The same things were measured in two ways. Each way mixes the same 11 hidden numbers, adds some noise and spreads widely along 6 directions of its own, which tell nothing about the thing.
In the rows, 128 means zero.
Some things both ways: the first way, then the second way.
[157 128 154 158 136 139 146 129 124 109 191 162 194 168 174 135 205 166
  97 150  87 164 140 147  94 117 160 143]
[112 134  94 122 106 118 100 110 142 146 131 100 101  64 132 133 119 147
 114 120  79 109]

[178  94 140 144 106  91 123 149 170 147 179 147 150 143 126 140 122  95
 150 111  70 159  82 100 153  79 152 142]
[127 129 141 128  91 144 151 135 134 174 120  95 126 138 173 125 157  92
 100 187 135 167]

[158  85 163 142 131 143  84 143 117 127 127 146 191 133 154 169 145 177
  97 130 134  89 165 135 111 127 109  92]
[161  83 148  80 108 168 124 143 164 140 114 140  94  73  98 135 162 200
 155 103 127 113]

[170 110 192 125 149  96  87 115 148 187 131 126 124 104 129 160  92 128
 149 169 178 103 124 121  99 123  89 131]
[139 113 184 146 122 140 164 140 161 145  85 139 121 133  78 157 130 169
 165 141 159  92]

[129 147 143  85 150 102 115 152  72 184 141 162 142 103  98 156 127 138
 107 117  94 168  88 148 116  94 134 177]
[138 100 144  58 119 149 127 110 130 155 109  87 105  76 171 124 133 157
 125  68 119  98]

[153  81 156 101 126  83 108 141 124 199 107 146 122 110  85 165  77 124
 136 120 111 115 118 123 118  98 109 130]
[ 99 104 153 173 111 162 107 100 137 135 142 112 161 142  96 193 112 193
 131 131 185 100]

[131 126 177  80  93 105  97 131 108 171 127 165 122 100  92 161 125 128
 131 138 108 127  97 140 141 102  91 136]
[ 95 144 121 185 120 150  97  61 103 165 173 110 136  80 113 100 113 158
  85 116  81 149]

[103 133 156 123 101 141  82 110 131 117  91 119  67 135 113  78 129 140
 108 114 174 126 135 138 123 161 119 137]
[ 65 164 125 209 118 118 130  93 152 178 147 105 116 192 108 154 100 102
 120 219  84 118]

[ 90  73 121 143 111 105 117 120 132 106  79  93  52 173 133 105 172 106
 100  83 111 116 153  98 131 171 154 123]
[102 114 117  73  75 186 105 177 186 129 126 117 103 186 110 198  87 200
 152 131 214 115]

[130  66 155 150  94 169  99  84 126 107 119 109 114 134 139 128 125 113
  73  92 112  81 182 124 142 166 135  90]
[ 74 165 114 150 116 126 139 110 126 131 121 131  87  98  97  99 112 152
 150 153  94 126]

[130  77  75 167 116 136 135 115 149 105 155  96 101 173 136 112 164 154
 104  72 117 172 157 130 106 128 180 108]
[103 168 105 146 103 142 105 111 112 123 156 130  99  33  86 109 172 177
 121 154  89 169]

[115 142 117  77 100 136  67 156  73 156 116 130 124 125  79 134 110 100
 117  55  93 146  95 106 166  98 136 157]
[ 76 137 108 134  99 132 116  59 100 168 151  97 120  87 162  85  85 143
  72 126  87 139]

[134 184 146  65 126 126  98 154  95 157  90  96 103 132 108 139  80 152
  97 119 148 123 106 122 129 104 116 171]
[148 120 151 146 122 149 135 135 154 149 106 123 146  73 132 124 154 140
  94 154 140 144]

[151 127 120 130 165 105 106 109 130 199 173 128 107  89 105 121  88 123
 132 112 154 186  90 145 103 103 134 159]
[133 115 154 105 116 127 136 132 125 137  96  94  94  67 135 138 172 145
 156 118 123 111]

[127  91  95 140 132 117  96 118  99 163 135 117 153 156 151 125 152 119
  88  91  84 129 134 103 115 121 118 105]
[ 81 135 135  90 132 111 209 110 118 179 106 140 128 192 142 122  87 135
 151  81  96 103]

[155 150 194  89 102 135 142 131 123 128 143 134 108 129  88 131  92 184
  77 110 115 138 143 140 147 117 154 163]
[ 61 211 116 136 127  75 183 133 136 145 100 116  78 151 114 131 107 108
 161 170  99 118]

[119 124  98 148 141 140  77 112 103 145 181 125 143 147 125  78 180 155
 106  46 126 176 149 112 118 132 128 118]
[122 146 123 112  86 157 161 133 118 150 139 115 111 181  85 140 137 144
 120 158 120  97]

[157 169 138 147 153 130  69 151 143 165 186 166 185 118 144  92 143 138
 150 122 148 177  82 136 106  95  95 152]
[107 153 137 134 120 147 110 116 161 149 144  87  89 122 130 154 161 133
 129 187 113 120]

[136  75 153 112 117  92  89 114 135 165 102 121  66  89 103 171  85 103
 131 145 154 116  93 136 133 127 133 132]
[ 89  83 102 134  90 150  70  98 154 155 161 108 106  98 156 162 134 170
 140 137  83 139]

[150 149 170 127 144 108  87 108 114 164 152 119 129  98 135 159 153 115
 130 176 193 147  98 139 118 129 120 170]
[219  99 192 143 115 100 188 176 170 184  30 139  94 103  63 103  89 125
 150  78 112  77]

[149  55 195 172 127 101 117 104 174 136 159 134 118 150 164 175 153  94
 142 144 124 129 129 119 130 128 121  98]
[ 62 152 117 115 120 133 108  93 143 145 148 122  83  98  97 143 122 202
 121 149 104 126]

[110 115 153  76 131  85 140 143 103 152  88 137  80 140 120 170 139 190
  99 149 107 120 128 147  89 118 109 123]
[102 195 149 136 167 156 176 104 142 155 155 157 136 160  71 130 127 171
 152 101 104 116]

[130 123 185 110 114 167 111 124 113 120 130 154 135 159 134 116  90 178
  64  89  80 120 157 137 122 126 119 107]
[ 99 146 133 148 147  91 185 126 138 163  89 116 132 158 111 127 104  98
 131 133 139  96]

[150  59 111 169 142 120 125 124 105 143 193 129 174 151 148 166 163  92
  86  66  53 170 124 108 153 105 188 128]
[106 215 108 147 102 110 114 107 136 129 136 113  77  71  69 132  71 184
 131 112  76  91]

[122  81 136 147 144 136  50 102 132 139 142 121 118 164 161 115 138 143
 129  80 134 125 143  94 103 135  97  69]
[116 163 139 138 112 154 166  85 120 178 157 143 120 139  98 103 141 148
 115 168  62 135]

[147  36 114 176 141  95 147  92 128 149 160 108 131 158 154 154 164  95
  92 106  75 140 155 106 115 139 182 115]
[108 160 126 161  97 104 146  94 107 151 116 122 128  91 107 129  73 157
 126 104  78  96]

[152 130 173 143  99 145  52 103 151 165 166 128 147 146 130 102 110 121
 135  92 159 144 125 105 148 106  67 100]
[110 132 143 197 106 122 131 112 117 166 123 126 130 105  62 127 125 155
  84 168 136 148]

[114 194 166 103 175 142  67 105 104 155 131 124 116 127 177  89 122 170
  96 144 165 117 118 128  75 144  53 128]
[191  79 151 152 129 140 151 141 148 165  88 120 170  87 125 114 136 111
  94 101 139 108]

Other things, the second way, with their names:
J_36: [ 83 144 158 172 109 103 160  83  98 168 108 115 128 131  89 124  72 160
 113 124 142 111]
J_605: [168 102 172  67  93 175 156 159 120 140  99 117  84  67 143  94 211 149
 151 124 141 168]
J_155: [163  88 136 135 102 170 121 140 159 156 135 112 117 138 107 162 188 131
 139 169  88  96]
J_234: [111 138 140 128 120  88 173 126 144 150  72 142  79  70 132  79  97 131
 180 107  98 132]
J_838: [139 184 133 161 137  93 175 150 141 142  75 139 113  78  70  85  87 123
 132 102 129 118]
J_718: [166 136 174 140 123 149 195 124 123 168 107 106 136 161 103 119 183  94
  94 193 118  85]
J_701: [135 114 164 126  98 187  85 109 172 158 141  91 106  93 144 179 182 165
 106 223  98 117]
J_922: [112 168 132 103 119 135 164  99 124 177 147 119  96 127 132 104 151 137
  99 146  53 139]
J_991: [130  71 145 134  97 144 123 119 113 146  91 104 139  87 122 124  98 157
 119  88 178 107]
J_662: [145 101 148 126 139 131 198 136 113 162  93 149 144 110 124  76 157 115
 130  90 110 143]
J_631: [109 212 164 135 134 125 211 110 115 165 125 142 130 165  71 118 118 144
 137 140 132 120]
J_939: [ 82 133 141 182  94 123 153 107 123 155 113 122 142 144 120 142 112 128
 116 203 141 130]
J_586: [140 118 133 151  97 170 148 117 129 164 132 136 162 120 126 101 118 128
 106 139 133 149]
J_127: [136 148 122 105 112 157 140 140 159 151 125 135  74 106 103  95 147 135
 162 144  83 132]
J_600: [124  60 105  94 133 129 132 174 148 135  93 131 113  99 121 126 149 147
 158  49 150 135]
J_757: [144  87 112 145 106 158 107 152 155 130 120 140 118  66 112 112 147 153
 146 108 124 152]
J_97: [110 147 118 164 123 126 165 109 155 166 139 126 144 178 113 141 126 105
 109 192 107  99]
J_629: [ 99 114 136 202 110  96 163  82 113 187 116 123 168 152  99 143  94 119
  81 173 101  97]
J_750: [109 149 154  87  94 114 171 109  88 145 105 124  87  83 110 122 127 186
 162  87 100 112]
J_396: [113 124 146 109  84 122 153 114  98 149  88 105 110  82 129 109 105 156
 109 125 141 117]
J_524: [162 101 172 172  99 199 136 138 137 149 123 107 160 140 111 127 172 113
 104 196 197 141]
J_565: [ 97 127 151 156 140 123 147  83 114 152 120 104 119 104 109 123 163 138
  99 176 101  98]
J_849: [167  70 117 114  94 180  76 168 160 150 133 110 133  84 123 148 137 169
 107  73 175 163]
J_764: [ 95 171 144 174  97 125 159  52 109 188 145 135 113 118 113  85  89 137
 117 174  44 129]
J_369: [115  76  90 186  61 192  93 104 119 154 177 106 160 167 128 130 118 121
  93 172 130 134]
J_875: [ 68 120 118 139 132 137 148 125 139 153 121 107 131 171 134 131 139 108
 111 182 169 140]
J_494: [166  96 164 108  71 150 148 168 119 144  74 100 111  80 152 120 153 123
 149 125 165 148]
J_299: [106 147 119 127 131 102 182 117 152 171 101 136 104 154 103 106  93 115
 137 141  76  88]
J_276: [ 57 144  66 129 119 140 112 104 128 130 171 121 116 119 143 114 126 145
 120 124 105 153]
J_517: [121 177 167 124 128 148 111 111 142 162 145 114  72  56 109 124 171 176
 147 135  94 174]
J_429: [121 172  97 145 120  97 149 120 118 150 127 144  90  36  96  62 141 129
 128 116  55 168]
J_182: [ 71 233 120 180 162 116 132 119 184 163 155 122  75 169  82 147 116 119
 163 177  60 125]
J_449: [176  97 149 175 114 119 158 173 168 159  66 136 130 119  79 125 107 117
 127 126 137 104]
J_695: [ 88  47 116 153 114 136 121 116 125 134 114 121 153 120 139 140 122 152
 131 109 172 121]
J_841: [114 125 139 143 115  93 177 143 148 176  78 117 103 156 133 121  92  94
 151 129 113 116]
J_33: [116 125 114 132 135  79 170 112 116 187 103 110 125 104 163 104 123  81
 122  91  47 123]
J_549: [174  93 164 129 100 145 141 137 131 176 107 101 127 119 130 148 146 124
 138 101  98 106]
J_68: [134 159 160 117 141 150 171 133 160 153 117 114 123 161 121 150 151 124
 143 155 121  91]
J_602: [ 49 196 108  93 107 134 169 105 127 131 137 154  90 149  93 124  74 198
 166 124 104 110]
J_588: [105 152 128 113 101 136 127 138 128 158 131 108  98 105 160 138 139 134
 165 105 101 174]
J_680: [171 108 181 182 132 138 168  92 107 164 105 128 165  67 107  90 161 121
 107 131 116 118]
J_582: [161 194 193 161 174 172 174 147 165 143 110 120 128 141  84 137 180 111
 159 163 126  99]
J_779: [ 88 148 129 139 116 109 102 147 145 137  98 114  94  58  98 130  85 177
 144  88 186 169]
J_54: [112 183 144 179 122 169 106 136 170 130 136 124 116 136  56 163  90 180
 142 148 159 110]
J_685: [122 125 190  85 132 111 207 158 170 184  75 123  86 203 116 182 160 130
 176 166 115  89]
J_802: [173 130 171 197  97 144 133 112 113 155  94  97 127  61  89  71 106 119
  82 143 157 122]
J_894: [110 173 178 124 153 137 151 100 116 158 112 114  89  66 121  90 146 149
 152 102  98 146]
J_256: [143 169 158 129 133 164 178 116 140 161 132 140 130 122 104  89 158 128
 121 162 128 141]
J_320: [114  58 149 164  87 109 111 114 129 164  94  93 119  95 140 153 121 141
 119 142 137 119]
J_564: [111 115 128 141 115 158  97 120 161 126 119 120 113  98  68 144  93 203
 108 131 164  86]
J_390: [125 127 141 163  99 114 118 110 115 136 108 110 135  62 114 150  91 170
 140  78 122 103]
J_956: [108  87 114  78 108 171 107 120 113 133 143 107 133 100 136 157 149 192
 120  71 140 118]
J_727: [108 122 131 147 129 135 137 131 138 134 111 115 127 116 118 142 139 138
 143 131 134 110]
J_413: [172  92 131  88 108 179 108 158 154 130 120 128 134  63 111 148 157 187
 121  77 149 123]
J_347: [133 116 134  91 127 112 177 129 111 149  92 157 118  56 117  81 117 170
 154  28 111 141]
J_913: [ 69 113  93 164 116 150  55  89 159 124 166  87 123  94 141 171 124 168
 106 161 132 112]
J_759: [156 147 169 154 132 167 132 132 145 153 114  85 132 105 141 123 160 102
 110 158 146 129]
J_153: [ 61 123 107 163  96  61 167  98  91 160  82 117 116 118 125  94  40 120
 129  99 120 115]
J_268: [ 46 164  95 124 111 118 118  83 144 157 165 124 101 142 108 160 101 184
 112 167  92 119]
J_286: [139 132 156 101 128 188 164 158 167 165 123 142 133 178 100 128 134 150
 127 132 176 143]
J_401: [ 79 148  84  68  87 176  64 127 180 140 180 122  60  90 147 159 137 201
 162 140  86 172]
J_713: [127 166 172 113 111 143 177 114 134 155 102 120 117 131 111 127 103 158
 127 141 140  95]
J_645: [138 155 171 158 117 127 185 113 113 186  90  87 114 154 124 100 126  68
 108 180  93  96]
J_621: [153 167 145 200 117 147 153 116 167 182 137 142 128 165  54 113  95 120
 115 177  94 105]
J_824: [ 75 138 125 131 127 113 158 100 125 127 105 134 105  91 109 108 120 155
 162 145 128 106]
J_650: [117 167 169 186 116 138 180  92 127 197 130 140 128 159 100 106 122 112
 130 190  68 139]
J_959: [132 101 109 130  76 119 139 149 107 152  99 103 116 107 141 115 111 106
 146  94 124 134]
J_409: [100  64 114 168 115 127  91 133 141 137 111  97 157 113 128 182 111 151
 116 105 176 109]
J_789: [103 130  93 165  97 150  93 119 144 146 153 140 132  91  73 138 105 183
  90 144 116 144]
J_49: [ 94 144 124 156 131  97 141 112 127 146 113 145 102  75  87 112 102 166
 174  76  93 134]
J_507: [139 192 129 134 105  75 188 143 129 185 105 148  77 103  69  99 119 125
 144 121  49 146]
J_690: [146  79 112 127  92 143 148 175 157 130  90 166 128 104  75 111 112 164
 153 104 175 133]
J_161: [132 135 134 169 118 121 202 129 152 206 116 137 160 230 110 133 102  72
 101 178  93 106]
J_729: [115 163 120 182 103 144 145 120 133 147 129 134 142 135  85 131 104 134
 113 167  99 111]
J_23: [200 158 225 171 156 152 236 137 144 191  80 126 138 164 110  69 176  53
 125 179 119 118]

Some of these things the first way, each followed by its name:
[122  96 165 111 122 105  88 100 128 193 123 141  84  93 112 143  73  87
 120 116 121 129  90 136 136 115  83 117]
J_894
[153 118 154 118 128 151  55  94 119 150 182 141 133 121 140 146 101 105
 145 114 116 149  90 113 124 101 123 117]
J_127
[144  89 101 137 117 122 101 118 146 154 115 108 111  98 125 132 107  98
 124 122 136 105 125 129 117 130 112 118]
J_695
[170  67 111 170 100 138 162 156 129 124 165 151 208 150 119 176 176 129
 104 108  76 163 154 163 130  93 193 140]
J_565
[141 145  95 132 153 132  62 138 120 178 156 126 150 106 139 118 100  77
 138 100 129 163  63 121 124  95 110 152]
J_913
[171 109 185 145 152 147  97  94 163 139 173 136 134 140 161 129 109 141
 148 142 135 112 155 116  75 131 111 103]
J_824
[139 152 151 148 141 156  51  97 117 165 175 123 166 153 141  67 138 124
 117  71 141 139 157  91 113 137  85 118]
J_396
[124  44 165 128 100 137  84 115 121 105 114 137 100 160 137 173 121 109
 117  95  81 112 131 109 143 129 160  92]
J_621
[167 132 115 161 124 110  91 130 156 174 156 126 152 108 112 103 144 105
 158 140 186 164 103 139 113 114 127 165]
J_320
[148 128 147 108 112 123  88 147 130 152 121 136 131  88  87 118 111 176
 113 103 159 105 141 136 136 130  93 128]
J_605
[131 133 115 121  84 139 130 128 107 107 131 107 130 192 129 139 188 149
 108 118 112 160 143 124 119 113 169 147]
J_789
[165 184 129 126 126 121 101  97 128 171 221 155 157 118 119  70 161 148
 141 139 126 186 103 128  92 107 114 165]
J_959
[170 133 153 129 121  96  92 136 143 154 181 155 165 148 151 155 157 117
 169 169 113 163  68 108 113  82 124 147]
J_401
[165 184 110 114 102 162  61 120 101 171 186 126 188 133  98  80 119 115
 131  78 124 164 115 101 134  93 119 162]
J_153
[141  83 171 140 142 111 149 133 139 121 154 148 116 131 123 153 162 173
 103 114 116 143 159 150 113 137 158 129]
J_718
[146  84 157 178 138  86  95 125 190 161 161 157 134 135 164 121 153 119
 159 148 143 153  93 130 109 111  83 102]
J_517
[160 113 190 123  97 117 145 117 132 159 139 160 156 111 125 150 116 135
  87 166  95 109 132 155 130 116 105 135]
J_409
[173 127  97 147 103 117 139 136 124 135 168 110 173 139 136 164 175  99
 120 156 117 167 102 136 128  94 182 178]
J_449
[156 135 173 103 120 104 111  85 141 188 174 135 107  67 138 166  83 107
 116 174 132 133  69 150 137 101  78 131]
J_600
[179 165 148  89 125 133  64 109 130 162 171 103 123 121 127 147  89 128
 165 140 154 133  99  92 112  92 109 141]
J_690
[100 117  86 118  90 126 124 162 110  98  91 124 122 195 135 115 194 150
 109 100  81 142 135 120 110 119 150 132]
J_286
[165  95  94 136 121 131  79 109 123 184 171 125 159 125 131 146  85 103
 129 102 107 161  91 119 120  77 127 115]
J_49
[168  79 159 167 167  94 130 112 180 147 171 151 139 135 177 147 158 144
 162 179 127 127 136 132  53 125 111 104]
J_680
[137 101 120 153 120 136 103 151 128 114 142 125 157 195 145 128 174 153
 116  83 107 163 143 113 118 108 157 120]
J_268
[156 155 182 105 143 113  38 113 131 172 155 137 124 132 123 120 132 133
 193 146 182 131 111  89  88 121  85 136]
J_764
[139 126 124 155 113 158 139 132 106 104 159 163 206 166 172 103 189 200
  41 125  72 138 159 162 106 127 136 117]
J_33
[116 172 140 117 130 151  70 105 101 158 135 140 137 139 125  61 153 147
 121 114 150 135 150 127  81 146  85 138]
J_991
[129 166 226 108 126 149  65  71 108 172 174 166 122 112 117  84 111 131
 111 118 138 140 126 131 122 142  75 136]
J_645
[142 114 198 114 123 107  84  89 148 163 137 122  70  92 126 136  73  95
 123 141 151 112  94 116 146 137 101 133]
J_841
[124  74 196 132 100 102 145 109 135 121 105 139 100 145 138 154 161 117
  98 159  96  92 155 131 126 155 127 121]
J_54
[161  65 142 170 138 120 111 122 127 157 168 145 192 144 132 122 162 177
  89  85 108 123 192 120 113 133 123  90]
J_750
[130  82 122 200 142 119 118 125 147 114 117 120 148 178 174 115 210 120
 116 147 154 141 158 138  84 156 157 135]
J_701
[ 98 119 126  89 140 108 118 147 115 137 101 116  48 180  92 103 119 205
 111  56 116 160 150 116  95 124 145 123]
J_631
[150 167  98  89  95 156  71 151  95 155 107  96 138 154  63  90  82 152
 116  60 146 141 143 105 129  99 149 166]
J_939
[150 105 177 126 108 108 128 120 137 116 155 144 132 174 154 153 166 151
 116 150  88 135 127 113 115 116 147 128]
J_161
[112 180 192 104 150 163  75  83 117 129 140 105  83 141 171  82 103 161
  74 104 151 109 141 112 113 158  68 113]
J_838
[135 151 134 156 143 128  63 107 147 164 183 144 146 129 183  98 133  97
 134 137 138 178  54 129 114 102  80 128]
J_182
